There are 8 hidden switches. A switch that is on adds its own fixed numbers to the row, and there is some noise. The rows also spread widely along 14 directions, which tell nothing about the answers.
In the rows, zero is written as 128.
Known rows, each followed by its switches (1 for on, 0 for off):
[137 141 139 118 197 187  90 156 134 118  82  91 107  79 139 108 100 131
  94 136 153 131 123 101 133 116  96 137 157  86 164]
0 1 1 1 0 1 0 0
[ 99 104 106 117 138 167 116 149 157  95 104 147  89 138 158 110  87 143
 106 165  97  77 144 160 124 164 151 127 134 138 148]
0 1 1 1 0 0 1 0
[133 111 101 153  94 211  87 120 175 120 104  91 155 163 131 110  98  96
 123 108 116  67 131  93  88 179 104 129 150 131 147]
1 0 0 0 1 0 0 1
[ 96 118 131 150 149 100 119 173 136 146  99 168 116  81 144 131 109 130
 117 140 104 141 142 112 154 126 111  93 135  66  95]
0 0 0 1 1 0 0 1
[101 162 119 136 107 112 103 186 178 158 138 111 153  99 166 135  82 164
 155 107  77 145 131 113 142 168 112 184 132 104 120]
0 0 0 0 0 0 0 0
[ 91  97 141 142 130 131 141 108  95 119  89 122 180 139  95  95 104 124
  93 183 120  77 156  76  76 128 152 149 165 125  59]
0 0 0 0 0 0 1 1
[120 154 120 102 170 111 154 181  96 120 117 113 106 132 178 161 110 171
 111 142 118 128 158 116 119 139 106 194 140 157 110]
0 1 0 0 0 0 0 1
[103 110  83 121 195 155 103 184 114  91 122 137  82 118 146 148 118 143
 124 188 111 128 150 147 131 143 130 149 145 163 134]
0 1 0 0 0 0 1 0
[139 140 172 195 142 114 109 123 127  87 160  96 164 147  86 144 107 182
 152 152 122  87 157 124 122 169 134 101 197 133 115]
0 0 1 1 1 0 1 0
[ 71 122 153 118 164  92 142 137 141 119  88  91 127 121 144 149  75 156
  79 153  94 157 146 168 121 133 140 184 105  87  75]
0 1 1 1 0 0 1 1
[104  99 103 127 201 167 114 115 103  73  99 106 116 143 106 167 153 110
 103 147 146 153 163 141 117 141 106 112 115 117 121]
1 0 1 0 0 0 0 0
[ 78 121  98 109 118 118 127 157 160 151  99  99 111  90 159 130  97  97
  93 109  88 154 139 108 115 140 112 167 108  58 101]
0 1 0 1 1 0 1 0
[109 157 102  99 100 138 163 150 121 110 139  84 130 142 133 122 121 159
 107 129 125  71 171  83  97 137 141 198 151 135 117]
0 0 0 1 0 1 1 0
[116 120 168 149 203 165 109 116 107 101  64  82 129 145 145 123  96 130
  85 150 163 126 120 148 131 144 104 161 139 118  96]
0 0 1 0 1 0 1 0
[ 97 131 140 101 135 115 132  98 190  81 132  99 123 131 111 116  98 170
  89 122  92 107 124 152 120 179 129 149 139  87 139]
0 0 1 0 0 0 1 1
[103 153  91 139 158 110 105 161 128 131  93 160 127 115 136 143 136 159
 156 106 101 157 148 149 159 179  99 171 114 117  92]
0 0 0 0 0 0 0 1
[117 130 128 199 179 179 103 137 100  74  97 143 117 142 102 132 145 139
 135 142 183  89 168 154 159 153 113  93 157 116 105]
1 1 1 1 0 0 1 0
[114 120 116 165  70  81 127 149 156 145 168 131 139 118  82 168 114 159
 162 129 108 113 193 134 134 122 168  88 141  91 114]
0 1 0 0 0 0 1 1
[110 140 152 166 128 180 121 148 137 138 102  63 151 168 184 127  88 121
  99 124 157  96 119 103 120 141  90 178 139 121  84]
0 0 0 0 1 0 0 1
[143 130 127 140 103 110  99 140 155 145 142  99 171 117 105 145  81 159
 171 129  74 121 164 103  94 160 143 139 158 132 147]
0 1 1 0 0 0 0 0
[ 83 116 104 125 129 123 114 148 147 108 112 121 130 115 117 150  98 143
 113 153  99 125 186 148 119 128 169 136 111  90 127]
0 1 1 1 1 0 1 1
[129 121 153 138 138 120 125  91 140 101 118  33 175 148  96 145  84 129
 100 115 101 115 146  92  55 169 104 157 163 107 115]
1 1 1 0 1 0 1 1
[119  88 154 168 127 163 141 105 124 123  79 113 107 154 100  97 118 123
  89 154 177  64 128 142 126 134 125 109 161 115  68]
1 0 0 1 0 0 1 0
[ 55 128 161 173  90 148 165 126 164  78 147 120 155 180 151 112  95 154
  86 141 135  34 151 115 127 152 144 110 149  86  83]
1 0 1 0 0 0 1 1
[ 73 149 166 187 191 144 117 150 113  45 134 149 173 138 127 148 120 148
 116 155 140  97 176 124 155 151 131  90 158  81 107]
1 1 0 0 1 0 1 0
[ 84 122 113 103 151  84 176 140  98 123  94 136 113 131 143 155 131 136
 102 125 112 143 163 125 116 147 116 168 106 108  62]
1 1 0 0 0 0 0 0
[118  85  79 181  95 197  75 157 165 159  96 121 123 130 119 134 113  91
 149 131 141 108 145 119 125 131 121 100 125 114 113]
1 0 0 0 0 0 0 1
[121 129 107 105 173 177 124 155 100 120  76  89 105 120 117 128 130 147
  92 168 185 113 154 140 130 100 147 198 137 143 108]
0 0 0 1 1 0 0 0

New rows, each followed by its switches (1 for on, 0 for off):
[ 79 191 145 146 155 134 137 163 154  67 162 137 151 118 149 124 125 168
 104 114 133  85 140  92 158 161 101 134 167  68 121]
0 1 0 0 1 0 0 1
[131 141 103 127 119 147 100 139 130 157  87  93 164  95 108 130 119 104
 121  92 138 141 166  78 106 118 109 158 128  73 122]
0 1 0 0 1 0 0 1
[112 110 131 117 151  90 130 145 159 154 104 117  69  84 130 141 105 144
 108 125 104 167 121 157 147 140 106 125 124  74 106]
0 1 1 1 0 0 0 0
[ 85 151 139 154 175  75 143 146 127  78 171 127 128 130  94 184 155 184
 136 143 131 146 164 154 170 147 130 115 139  91  85]
0 0 0 0 1 0 0 0
[114  87 123 191 138 157  71 182 164 139 134 107 103 118 158 158  73 119
 142 173  97 137 134 136 132 133 114  76 145 119 133]
0 0 1 1 0 0 1 1
[ 88 120  96 132  83 134 124 121 172 125 117 124 128 126  89 108 112 146
 120 134 113  87 158 149 127 155 166 152 132  98 103]
0 1 0 1 0 0 1 0
[ 98 139 179 155 116 169 136 179 120 159  74 118 163 146 237 112  44 127
  88 149 125  84 152  91 114 110 123 151 128 107  97]
0 1 1 1 0 0 0 1
[115  74 142 141 107 137 133 164 115 144  87 150 133 137 165 135  66 120
 111 184  98  86 182 117  99 104 163  89 131 130 114]
1 0 0 1 0 0 1 1
[105 113 151 140 166 132 111 154  80 121  78 160 181 116 155 140  82 127
 123 180  92 131 198 100 102 113 155 105 127 113 117]
0 1 1 1 0 0 0 0
[ 89 128 120  71 145 166 109 144 155 118  95  86 175  92 152 108  70 110
  72 152  67 130 151  50  68 115 133 178 127  77 157]
0 0 0 1 0 1 0 1
[ 96 111 122 127 156 152  90 139 134 138  91  83 185  97 118 119  90 100
 110 161  94 148 132  64  77 134 120 176 146 103  99]
0 0 0 0 1 0 0 0
[143 132 158 126 210 153  87 175 145  95 120 113  88  93 147 138  82 169
 107 173 119 130 125 170 153 135 118 121 170 130 183]
0 1 0 1 0 0 1 0
[ 85 144 141 155 201 150 141 150  80  65 102 105 129 168 171 154 114 141
  93 159 148  96 169 118 120 135 114 152 131 123  95]
0 1 1 0 1 1 1 1
[ 72 106  89 159 144 135  75 136 133 133  58 145 163  95  78 122 110 120
 140 150 120 146 180 147 129 127 169 148 103  74  81]
0 1 1 0 1 0 1 1
[137 117 103 138 106 175 108 109 142 126  82  76 127 153 108  88  92 143
 126 131 122  59 131 130  82 186 138 200 165 165 114]
0 1 1 1 1 0 1 0
[129 117 129  96 137 123 145  96 109 134  58 115 148 109  85 112 127 126
  89 115 142 125 164 101  97 119 123 154 129  92 103]
1 0 0 0 0 0 0 1
[104 143 142 130 134 141 102 184 168 140 130 111 163  73 164 125  74 126
 108 135  94 134 138  58 121 111 113 125 150  64 144]
0 0 0 0 1 0 0 1
[106 116 136 164 108 157 130 161 104 123  82 185 161 147 143 122 101 140
 139 161 134  59 204 125 132 126 171  97 134 130 107]
1 1 0 1 0 0 0 0
[ 96 103 128 126 115 161 115 116 171 130 114  37 133 134 121 121  81 116
  82 149 114 122 122 121  88 138 134 171 138 106 107]
0 0 1 1 0 0 1 0
[140 137 149  95  87 159 158 100 128 129  62 116 146 155 151 105 105 116
  83  81 145  72 171 112 107 140 126 141 113  92 133]
1 0 0 1 1 0 0 0
[ 96 120 120 138 127 147  97 158 193 132 127  88 117  97  99 125  87 158
 110 170 120 114 126 152 134 122 154 156 148 101 126]
0 1 0 1 0 0 0 1
[114 116  94 119 134 153 144 103 133 103  84  79  99 151 109 105 123 130
  86 117 128  91 125 120  83 180  95 186 149 136  90]
1 0 1 1 0 0 1 1
[ 88 147 131 165 168 168 106 163 165 107 130 101 131 100 148 119 119 113
  99 117 128 132 101  82 139 162  59 127 167  67 107]
1 0 0 1 0 0 0 0
[144 132 165 135 151 157 120 145 132  94 142  98 139 130 142 156 100 133
 102 145 135 104 165 112 125 118 126  85 156 101 171]
0 1 0 1 1 0 0 0
[113 149 167 178 144 127 112 167 136  98 149 140 143 163 194 155  84 164
 153 134  91  99 152 134 154 172 108 105 147 128 133]
0 0 0 0 0 1 1 0
[ 88 133  64 144 120 151 127 203 150 132 122  76  84 113 147 133 111 148
 119 141 134 105 139 108 116 143 116 208 148 131  87]
1 0 1 1 1 0 1 1
[ 34 118  94 113 186 108 133 133 162  79 124 103 118 122 117 144 127 150
  83 161  85 151 121 138 115 173 118 182 117  90  68]
0 0 1 0 1 0 0 1
[ 85 134 143 127 159 127 143 122  98 100 125 100 189 138 169 152 114  79
  88 119  86 144 158  33  74 154  79 122 136  76 100]
0 1 0 0 1 0 0 0
[ 69 147  87 143 126 105 109 178 148 103 118 131 179  96  92 122  88 179
 149 162  64  98 180 104  98 165 167 205 162 123  94]
1 1 0 1 1 0 1 1
[103  96  69 123 133 166 103 129 108 116  80 112 148 128 100 159 129  72
 120 122 114 136 209  94  80 114 134 123  94  92 135]
1 1 0 0 0 1 1 1
[122  85 116 148 132 153 144 108 129 124 131  23  98 166  88 146 124 109
  90 164 171  96 119 120  81 130 119 157 167 141  81]
0 1 0 0 1 0 1 0
[122 157 123  90 155 135 105 153 133 138  58 137 125  90 147 130  97 156
 119 105 118 158 171 164 152 135 140 176  92  92 149]
0 1 1 1 0 0 0 0
[102 178 132 111 116 152 165 153 117 112 109  99 149 149 185 125 115 149
  84 100 157  84 166  80 119 132 119 190 125 103 105]
0 0 1 0 1 0 0 1
[ 95 114  99 177 142 179  68 140 147 131  99  84 144 102  74 145 130  99
 124 140 163 151 168 123 135  94 134 120 119  61 112]
0 0 0 1 0 1 1 1
[147 102 110 108 158 164 121 129  76 124  55 133 121 157 177 158 116  95
 110 126 126 129 183 121 100 132 111 119  94 145 140]
0 0 1 0 1 0 0 1
[101 114 150 151  98 116 139 173 122 157  88 137 151 129 149 112  66 162
 120 177 126  64 172 125 119 105 184 158 142 128  79]
0 1 0 0 1 0 1 1
[121 118 163 116 153  85 169 108  77 114  98 114 135 139 115 146 115 131
  82 143 123 119 177 110  94 121 124 123 140 104  89]
0 1 0 1 0 0 1 1
[ 59 161 131 139 133 172 133 115 147  71 137 120 177 152 129  99 139 135
  89 124 141  79 136  86 132 166 118 157 148  81  89]
0 0 0 0 0 0 0 0
[ 45 140 103 165 160 121  86 123 174  86 109 137 162 107  84 115 125 143
 121 126  87 142 135 144 148 188 121 160 127  57  72]
0 0 0 1 1 0 1 1
[127 153 137 162  91 165 103 100 174 100 123  98 190 131  69  95 109 154
 143  95 139  56 155  99 112 178 138 133 176  90 136]
1 1 1 0 1 0 0 0
[134 135 123 137 112 141 138 102 100 136  63 105 147 147 140 132 118 105
 122  64 134 120 181 114 103 165  96 152 113  96 101]
1 1 1 1 0 0 1 0
[ 67  99  44 125 126 140 135 151 119 105 106 123 108 115  85 147 150 115
 111 152 144 117 193 113 106 111 161 145 111  98  85]
1 0 1 0 1 0 1 1
[ 84 119  82 121 150 154  84 146 125 105  88 148 169 133 162 148 101  95
 132 129  52 148 189 109 101 157 127 137  85 105 145]
0 0 0 0 0 1 1 1
[ 79 106 112 127 138  98 171 109  78  93 114 178 152 176 137 119 138 135
 119 161  70  80 157  84  80 195 120 134 150 154  51]
0 0 0 0 0 0 0 0
[ 62 104  71 129 116  92 137 146 181 128 153  94  85  89  84 127 121 143
 116 151  81 129 120 117 103 164 131 165 155  90  74]
0 1 1 1 0 0 1 0
[100 171 135 142 198 147  88 204 110  88 110 190 159 102 187 148 100 169
 141 153  88 140 183 123 165 144 121 125 132 118 152]
0 0 0 1 0 0 0 1
[115 125 138 175 143 165  90 173 131 134  80 134 131 123 156 109  68 157
 132 167 125  89 147 140 132 139 137 151 155 137 111]
0 1 1 1 0 0 1 1
[ 67 142  96 158  88 115 127 169 131 137  86 165 171 121 124 111  96 160
 149 134  95  86 190 119 122 158 164 187 129 109  61]
1 1 0 1 0 0 1 1
[118 149 161 133 162 147 154 134 110  93 112  53 122 152 126 126 105 159
  68 154 176  69 146 113 107 113 126 181 168 119 102]
0 1 0 1 1 1 1 1
[135 167 148 122 133 124 117 172 155  99 136 162 129 119 175 140  87 184
 139 118  84  95 178 142 153 167 139 101 139 109 190]
0 1 1 1 1 0 0 0
[109 100 134 103 165 119 146 163 112 122 116  96 115 121 163 161  86 130
  85 179 104 131 161  97  85 101 131 129 133 122 123]
0 1 1 0 1 0 0 1
[ 65  96  87  93 131 126 155 179 137 125 150  82  88 125 149 187 116 119
  78 184 119 146 165 120 103  81 149 147 104 108 105]
0 1 0 0 0 0 0 1
[105 105 139 137 112  78 139 130 155 139 136 120 131 118  84 124 103 178
 130 170  85 112 134 138 115 155 152 139 163 125  81]
0 0 0 1 0 0 0 0
[ 81 103  80 131 120 143 126 118 113 103  90 152 162 154 122 116 113 116
 123 158  66  79 178  93  67 177 151 142 131 136  95]
0 1 1 1 1 0 0 1
[115 132 163 137 153 138 149 112  95  81 124  93 167 138 111 146 125 128
  91 131 156 108 184  86 102 118 123 104 153  88 115]
1 0 1 0 0 0 1 0
[ 91 114 124 129 150 153  86 153 171 133  89 158 130  77 136 111  99 109
 104 136  97 139 141 107 146 118 120  84 116  40 145]
0 0 0 1 0 1 0 1
[ 70 138 151 234 130 148 127 160 118 113 132 129 163 165 156 168 129 108
 139 122 152 109 173 109 157 137  94  72 127  63  58]
1 1 0 1 0 1 0 0
[ 84 129  69 133 134 172  88 180 162 107 144  74 137 120 157 155  99 101
 114 142  77 140 150  84  94 152 111 168 135 114 142]
0 0 0 1 1 0 1 1
[103 104  81 127 134 135 139 140 112  98 128  93 121 170 110 181 128 145
 132 161 119 115 192 148  94 146 160 158 117 165 106]
1 1 1 0 0 0 0 0
[104 128  63 121 134 144 139 142  96  84 119 132 124 143 117 144 144 131
 126 126 118  91 196  92  89 162 124 146 139 142 118]
1 1 1 0 0 0 1 1
[154 128 162 137 141 115 127 131 110 140  59 149 132 117 154 135  95 118
 116  87 126 122 173 130 136 137  99  98 119  80 134]
1 1 0 0 1 0 1 1
[100 163  85 116 145 147 113 145 126  68 147 125 159  87  66 113 138 166
 129 145 119  97 189  79 105 144 161 161 179 105 149]
0 1 1 1 0 0 1 0
[107 161 143 126 200 102 117 163 133  96 146  93 119  89 110 188 131 170
 110 139 147 183 162 150 165 105 116 137 132  76 134]
0 1 0 0 0 0 0 1
[ 94  90 112 138 105 125  96 145 148 147 102 135 170 112 125 129  72 110
 128 165  50 128 172 100  85 139 154 117 129 107 116]
0 0 0 1 0 0 1 1
[108 103 115 158 114 133 101 123 178 145 103 116 146  85  63 103 114 118
 126 124 107 113 132  80 113 138 113  97 159  55 106]
1 0 0 1 0 1 0 1
[ 46 127 108 171 129 157 163 150  91  96 123  94 139 201 185 159 122 110
  94 148 147  85 177  96 102 132 120 158 108 117  48]
0 1 1 0 0 1 1 1
[135 123  80 141 164 152  77 146 149 110 109  86 121  80  76 119 123 134
 144 121 115 133 128  97 104 173 100 159 175 121 139]
1 0 1 0 1 0 1 0
[119 152 158 132 119 104 104 111 115 130  82 130 213 111  98 156  93 140
 133 103 100 152 221 132 126 122 160 128 104  58 133]
0 1 0 1 0 0 1 1
[ 53  99  82 198 117 144  91 135 175 126 131  88 126 129  86 157 129 107
 145 137 141 136 151 150 143 135 146 116 106  58  72]
0 1 1 0 1 1 1 0
[138 128 135  77 120 120 144 167 146 165 103  76  98  96 152 136  79 160
  99 136 118 131 151 116 110  95 143 168 125 109 147]
0 0 1 1 0 1 0 0
[ 90 198 116 145 130 143 103 214 146 130 121 106 173  76 168 117  80 168
 139 116 125 104 170  60 134 118 134 201 153  75 131]
0 1 1 0 1 1 1 1
[ 74 138 124 138 116 101 117 151 171 120 123  76 172 111 150 167  67 122
 118  99  48 154 179  94  87 153 123 148 105  46 124]
1 1 1 1 1 1 1 1
[133 147 143 134 153 150 112 182  90 141  84 119 149 116 148 125  91 175
 132 168 159 106 177 131 140 100 162 190 147 157 110]
0 0 0 0 0 0 1 0
[124 119  84 181  95 115  80 157 145 169 111 150 151 100  95 136 110 143
 200 126  84 132 173 119 124 167 139 120 144 122 106]
0 1 1 1 0 0 0 0
[155 111 137 101 146 139 117 139 128 136 102  99 116 130 134 143  88 150
 118 152 117 124 148 148 108 129 140 152 138 150 155]
0 1 0 0 0 0 0 0
[ 99 114 109 127 104 166  97 151 179 164  70 115 120  99 170  90  71 104
 103 112  93 121 120 105 117 147 111 150 118  78 120]
0 0 1 1 0 0 1 1
[ 66 132  62 128 143 128  96 157 148 116 109 111 148  81 119 134 116 103
 124 121  67 159 164  66  95 148 113 158 118  60 111]
0 0 1 1 1 1 1 1
[ 63 161 117 182 129 138 122 166 165  90 167 109 159 111 105 123 124 163
 132 139 121  92 144  81 125 165 119 141 183  82  87]
1 1 1 1 0 0 0 0
